The rows are grouped in 2 different ways at once. Each group adds its own fixed numbers to the row, and there is some noise. The rows also spread widely along 4 directions, which tell nothing about the answers.
In the rows, 128 means zero.
Some rows, each with its group in each grouping after it:
[168 128  80 181  56 133 166 111 178 140 131 142 137 156 111 165 155 127
  99 140 120  87 110 121  82 105 101 126  95] : Fero lutad
[178 113 124 165 131 105 161  98 155 136  85  98 148 147 154 158 143 140
 142 153 102 129 123 108 116  88 159 122 129] : vigom vobi
[174 144 126 120  83 152 122  68 178 165 172 149 183 176  60 168 124 124
 141 172 115 103 102 136 106  75 128 203 125] : bize vobi
[196  97 128 141 112 125 162  87 160 167 128 107 159 147 122 167 157 132
 151 172  97 133 118 128 114 101 133 151 121] : vigom lutad
[182 132  93 158  71 139 109 110 198 163 138 105 149 117 128 155 129 153
  99 128 124  96 132 123  93  83 138 143 130] : mosu naku
[188 123 121 143  84 125 136 102 182 166 138  88 142 144 123 161 154 135
 115 147 100 103 138 124 100  99 134 133 116] : Devos naku
[160 123 119 149 102 121 160  79 157 143 117 119 179 176 101 167 131 111
 134 154 109 117 110 114 110  95 121 170 135] : bize vobi
[153 112 110 186  83 108 172 130 158 151  89  80 141 195 124 169 172 126
 114 159  65  98 113 140 102 147 124 114  87] : Tuki vobi
[192 152 106 143  77 141  94  97 204 155 168 118 153  93 117 149 121 153
 109 127 136 102 134 116  98  59 145 160 146] : Devos naku
[158 123 122 133  80 122 154  74 158 153 138 136 192 192  93 161 128 117
 124 161 126  93  93 110 112  77 103 189 132] : Tuki vobi
[185 126 108 176  87 126 132 139 186 163 116  96 138 160 133 161 154 150
 127 153  74 108 120 139 101 124 162 125 100] : mosu vobi
[175 134 135 123  86 137 135  81 177 167 160 140 177 177  89 165 124 127
 140 175 104 114 108 147 110  69 141 182 117] : Fero vobi
[174 119 113 157 135 113 155  98 152 123  91 113 157 165 126 147 132 135
 135 146 109 128 123  93 110  81 140 149 146] : bize vobi
[180 129 109 159  71 135 136  96 193 164 132 116 128 147 125 167 135 131
  97 149 115  98 134 129 100  89 122 133 117] : Fero naku
[194 147 111 128  85 154 106  65 189 168 165 125 168 106  92 153 115 145
 114 133 138 118 119 111 102  50 127 185 162] : bize naku
[178 114 104 169  76 130 159 112 166 157 134 116 152 172 114 162 161 129
 123 155 105 105 110 125  99 121 120 149 102] : mosu lutad
[195 131  93 175  69 143 124 131 199 176 145 122 135 123 122 162 165 162
 130 150  89 112 116 134  88 118 141 137 111] : mosu lutad

New rows, each followed by its group in each grouping:
[158 103 129 139  94 112 157  84 149 152 125 119 185 197 104 168 148 117
 131 166  95 110  99 125 120  89 116 167 124] : Tuki vobi
[177 140  80 166  48 138 116 104 202 163 142  98 136 114 115 150 140 147
  88 135 107  91 126 135  89 100 126 130 118] : Tuki naku
[204 137 110 160  66 149 107 131 220 194 149  71 128 139 122 163 156 149
 115 149  67 111 138 165  92 136 159 120  89] : mosu naku
[175 134 104 176  80 134 131 144 190 158 104  99 127 143 126 154 152 158
 117 143  83 103 122 136  92 129 166 117  93] : mosu vobi
[171 124 126 135  83 130 142  76 173 144 139 141 193 148 101 144 123 137
 124 152 137 102 101 105 111  48 123 183 152] : Tuki vobi
[185 126 110 145  66 145 106 105 197 186 164  90 152 149 111 166 146 138
 118 154  91 100 121 153  98 109 144 154 114] : mosu naku
[178 146  76 177  35 157 144 130 204 166 145 134 120 147 105 174 156 145
  94 154 105  77 106 152  78 122 109 125  80] : Fero lutad
[170 135 118 166  77 134 151 137 184 160 125  98 141 173 109 165 165 130
 129 162  71 103 118 144  96 128 143 130  92] : Devos vobi
[160 152  86 178  42 143 127 132 214 170 133 119 135 164  91 168 163 147
  99 157  74  80 103 165  81 135 133 126  80] : Tuki vobi
[189 148 110 147  74 156 110 113 207 198 161  94 126 136  99 167 146 136
 112 159  65 112 138 156 101 123 144 136 105] : bize naku
[156 121  92 175  75 108 176 101 147 129  93 138 143 182 133 167 140 115
  97 143 125  96 108 114 106  91 114 133 110] : Fero vobi
[192 137  97 182  91 143 151 126 188 152 120 128 118 121 146 158 161 147
 119 166  93 109 119 125  99 109 136 118 101] : Fero lutad
[174 142  90 189  77 137 131 129 196 141 107 121 123 132 134 158 140 162
 111 144  91 104 121 138  82  95 161 109 104] : Fero vobi
[190 140 122 142 101 125 129 114 198 163 138  85 142 114 139 154 139 139
 131 155  83 114 145 124 108  99 149 133 135] : Devos naku
[174 112 106 169  74 124 147 124 183 184 129  74 127 185 133 172 163 115
 100 147  61 100 136 148 105 154 131 108  83] : mosu naku
[163 132 101 158  68 118 145 104 180 139 118 110 143 145 128 157 149 130
  90 117 130  92 132 105  94  92 112 130 129] : Devos naku
[181 140 111 148  47 151 117 110 213 192 163  85 135 142  97 168 157 133
 106 155  68  97 127 164  90 132 128 144  89] : Tuki naku
[164 111 112 170  95 117 154 126 168 153 102  98 158 190 127 169 152 125
 128 160  85 116 115 140 108 127 142 127 100] : mosu vobi
[181 151  89 145  57 151 112  86 193 169 157 125 137 141  91 173 131 133
  96 139 114  87 127 134  93  87 111 153 129] : bize naku
[189 129 137 110 122 140 131  47 164 165 153 121 184 146  98 153 117 122
 135 145 119 125 125 105 126  55 124 191 170] : bize naku
[188 142  80 178  66 147 122 124 198 164 128  98 109 130 124 166 149 141
  94 128  83  97 146 140  83 128 132  99 106] : bize naku
[169 130  94 155  62 134 131  98 204 180 128  90 127 152 111 172 158 133
 102 152  91  96 129 160  90 135 127 112  92] : vigom naku
[170 124 104 131  70 135 155  69 165 135 153 169 195 148  90 157 137 124
 124 148 167  96 101  90  98  51  83 205 145] : Devos lutad
[167 101 119 135 109 113 155  53 156 141 112 106 168 160 135 157 135 112
 113 136 133 116 129 101 126  70 123 147 146] : vigom naku
[183 130 111 137  77 142 120  65 183 150 156 139 166 113 111 162 111 131
  99 137 157 101 116 106 101  44 113 170 156] : Fero naku
[188 124 144 124 102 135 135  61 169 154 155 117 167 149 126 160 120 122
 128 161 114 120 120 114 125  60 122 174 151] : Fero naku
[178 131 125 123  69 151 132  56 190 178 188 149 182 141  72 166 142 131
 138 173 126 104  99 133 110  80 112 203 121] : vigom lutad
[175 138 109 137  83 136 132  81 171 142 138 140 181 157  88 158 124 131
 130 151 132 107 107 113 103  70 125 179 133] : bize vobi
[167 112 103 140  76 126 163  72 171 155 135 137 154 160 107 167 151 119
 122 156 130 100 108 116 106  88 101 164 124] : vigom lutad
[194 122 101 165 114 129 136  97 162 140 107  87 140 128 142 156 136 137
 109 135 108 127 145 101 114  86 138 120 140] : bize naku
[181 126 118 114  71 141 111  64 179 179 176 123 191 137  96 162 117 133
 113 141 147 100 113 119 102  58 119 201 147] : mosu naku
[190 137  97 159  57 149 113 109 203 183 153  93 147 127 110 159 142 147
 105 138 103  99 129 145  93 102 139 144 113] : mosu naku
[189 146  89 163  75 146 113 110 205 161 140 108 129  96 131 168 126 155
  97 139 110  96 132 132  93  80 137 130 132] : Fero naku
[194 126 130 166 113 126 151 117 178 175 110  64 119 142 163 168 147 134
 126 163  53 128 155 133 112 114 161 109 105] : Fero naku
[187 149  95 174  61 149 113 130 216 175 141  97 103 118 138 168 145 157
  96 143  81 100 136 155  86 109 142 107  97] : Fero naku
[160 134 128 123  64 136 133  62 167 161 159 153 204 165  69 152 117 129
 122 165 135  98  89 122 112  58 113 214 138] : Tuki vobi
[162 143  85 162  72 138 138  94 170 128 118 144 149 154  96 155 131 141
 103 136 134  95 104 113  92  87 122 142 126] : bize vobi
[171 110 122 132 104 104 167  63 144 127 111 113 176 154 128 156 132 114
 113 133 144 113 135  85 121  61 107 165 154] : Devos naku
[177 119 122 112  73 153 125  62 175 189 179 123 198 165  83 159 135 121
 119 148 123 102 111 135 112  78 116 199 139] : mosu naku
[180 140 118 147  87 144 118 112 194 160 145 118 165 130 109 150 133 154
 130 163  88 114 105 131 100  80 154 153 123] : Tuki vobi
[166 141 100 159  52 138 135 103 197 166 145 125 141 159  90 167 151 142
 121 163  98  88 105 156  92 112 134 138  90] : vigom vobi
[182 104 156 124 119 125 178  79 147 168 144 126 171 181 119 163 145 109
 164 196  91 141 112 116 128  89 119 181 126] : Fero lutad
[160 126 137 123  67 127 142  67 171 173 162 144 202 186  77 159 140 122
 135 171 114 102  90 135 110  76 111 206 118] : Tuki vobi
[201 107 130 132 117 120 155  77 145 152 140 129 198 147 120 152 138 128
 156 160 129 129 118  91 123  66 123 188 159] : mosu lutad
[183 123 120 160  67 134 147 114 174 180 156 113 164 177  99 174 164 124
 134 171  82 112 108 152 101 133 125 167  95] : mosu lutad
[194 133 114 164  77 145 130 126 192 174 134  86 120 134 138 174 143 139
 106 152  72 118 140 145  94 121 143 118 105] : Fero naku
